There are 3 ways to turn a row about zero (a turn may also mirror it). The second row of each pair is the first, turned, with some noise. The first 27 pairs use one turn. New pairs use 3 turns, one after the other, and a turn may come again.
In the rows, 128 means zero.
Known pairs, each followed by its turns in order:
[108 106 108 192 123 133 152 139]
[ 88 138 176 101 146 159 143 136] => k_652

[114 103 141 158 129 164 124 143]
[153 137 158 135 108 159 134 105] => k_433

[113 126 144 123 172 182 132 153]
[158 165 164  92 130 141 155 123] => k_433

[148 115 141 183 151 149 115 121]
[ 97 118 103 146  75 131 120 131] => k_293

[130 137  90 123 112 170 133 143]
[139 116 173 162 122 129 143 132] => k_652

[118 118 166 127 151 131 153 149]
[110 146 142 112 113 155 147 102] => k_293

[146 101 102 111  98 144 124 125]
[145  92 127 136 140  99 145 120] => k_293

[133 122 156 101 126 145  97  97]
[104 140 130 140 140 120 172 109] => k_433

[107 142 149 110 108  78 134 112]
[115 147  82 162 139 104 114 135] => k_433

[100 124  67 136 105 162 133 120]
[124  75 112 146 172 141 127 154] => k_293

[102 102 113 115 192 103 127 115]
[121 148  87 139 184 140 141 155] => k_652

[192 122 108 153 142 172 127  96]
[107  72 155 100 148 173 154 122] => k_433

[148 141  97  88 149 131  52 132]
[158 146  96 173  98 103 141 185] => k_652

[179 145 115  93 197 158 118 173]
[141 122 187 194 100 149 103  82] => k_293

[155 136 120 159 148 153  65 146]
[127 106 109 159  89 123  69 109] => k_293

[139  68 111 117 143 177  82 146]
[134 130 149 133 142  64 173 178] => k_652

[152 138 135 138 142 150 130 170]
[106 111 159 135 105 134 107 104] => k_293

[131 151 164 119 102 101 134 142]
[122 159 148  88 133 108 116 120] => k_293

[170 121  91  58 138 115 177  77]
[137  67  72  87 174  91 164 135] => k_433

[140  78 122 122 127 115 111 109]
[152 129 119  95 148 112 140 162] => k_652

[131 165 154 120 124 132 131 144]
[118 130 118 147 102 124 115  97] => k_652

[180 109 125 114 116 101  94 188]
[ 91 122 140  93 106 100  80  78] => k_433

[164 145 156 149 107 181 109 126]
[116 123 164 129  88  79  98 130] => k_652

[115 164  91  99  76 130 180 127]
[144 110  65 111  86 118 141 175] => k_433

[ 96 151 146 103 108 107 140 116]
[129  92  96 133 120 153 124 105] => k_652

[121 116 130 119 115  54 164 193]
[168 126 189  53 113 150 136 137] => k_293

[138  84 115 153 182 128 124  69]
[151  85 162 151 197 141 145 113] => k_433

New pairs. What belongs after each?
[109 155  76 147 137 161 145 147]
[132 114  96 122 196 149 131 129] => k_652 k_293 k_293

[140 125 149 122 161 109 146 149]
[114 101 106 146 115 130  99 117] => k_652 k_652 k_293

[151 148 137  91 126 132 121 134]
[151 118 145  93 118 124 116 126] => k_652 k_293 k_293

[155 114 149 141 151 155 107 152]
[153 105 137 149 109 169 113 127] => k_293 k_433 k_433

[ 91 170 127 121  45 134 107 109]
[149 115 183 100  59 110 160 150] => k_433 k_433 k_652

[125  80 126 145 166 198 124  87]
[128 119 142 191 149 200 122 120] => k_652 k_652 k_652

[143 119 162 139  94  89 117 125]
[155 119 128 111 148 177 150 117] => k_652 k_433 k_652

[135  99 127 101 152 107  77  90]
[118 101 124 121 146  98 190 151] => k_293 k_433 k_652

[110 180 109 134 139 120  73 145]
[155  96  90 175 116  97 121 139] => k_433 k_293 k_652

[137 137 103 151 115  98 113 136]
[110 130 110 169 132 111 142 133] => k_293 k_433 k_433

[ 63 119 167 107 160 118 113  79]
[ 72 117  84 121  73 120  84 116] => k_293 k_652 k_293

[216 118  72  98 155 169 124 161]
[154  43 127  98 187  98 100 113] => k_433 k_652 k_433

[114  90 145 113 118 100 127  98]
[118 167 160 102 118 117 147 132] => k_433 k_652 k_433

[123 147 128 144 167 128 127 124]
[136 150 116 159 107 137 120 117] => k_293 k_652 k_433

[154 130  59 154 109 125 139 113]
[145 152  69 107 145 120 140 166] => k_293 k_652 k_433

[112 100  90 117 161 167 129 130]
[159 167 134 162 131  97 128 148] => k_433 k_652 k_293

[148 185 146 105 120  92 191 128]
[134  82 135 127 135 191 106 182] => k_293 k_652 k_652

[126 157  85 129 146 108 204  52]
[154 203  81 132 178 170 170 109] => k_652 k_433 k_433

[140 115 145  82 159 109  87 168]
[ 65 123 138 136 108  92 112  96] => k_293 k_652 k_433

[123 220 152 120 138 143 104 159]
[ 50 130 109 128 112 153 113  73] => k_293 k_433 k_652

[154 134 139 114 108 151  81 109]
[ 97 121 102 121 135  93 123  89] => k_652 k_293 k_433

[130 136 159 120 101 192 173 213]
[163  80 210 107 135 174 110 176] => k_652 k_433 k_433

[150 140 160 170  48 137 171 183]
[195  68 127 127 123 159 116 208] => k_652 k_433 k_433

[100 141  95 123  54 125 161 107]
[156 137 115  83 164  93 187 124] => k_433 k_293 k_652

[ 97 126  94 119 133 113 174 190]
[125  80 133 107 161 166  72 132] => k_293 k_293 k_652

[114 121 122 164 125 117 141 127]
[148 116 103 113 130 117 129 140] => k_433 k_293 k_293

[125 137 118 154 133 131 148  98]
[143 118 123 158 120 142 144 109] => k_433 k_293 k_433

[108 118  96 143 180 130  73 175]
[144 134 133  74 150 180 148 184] => k_293 k_293 k_652

[119 155  90 115 208 102 118 156]
[137 114 138 223 118  99 127 138] => k_293 k_293 k_433

[170 103  21 177 113 173 153 137]
[210 103 118  67 194 171  88 117] => k_433 k_293 k_652

[117 101 146  79 125 114 141 162]
[131 123 149 169 143 170 160 139] => k_293 k_433 k_293

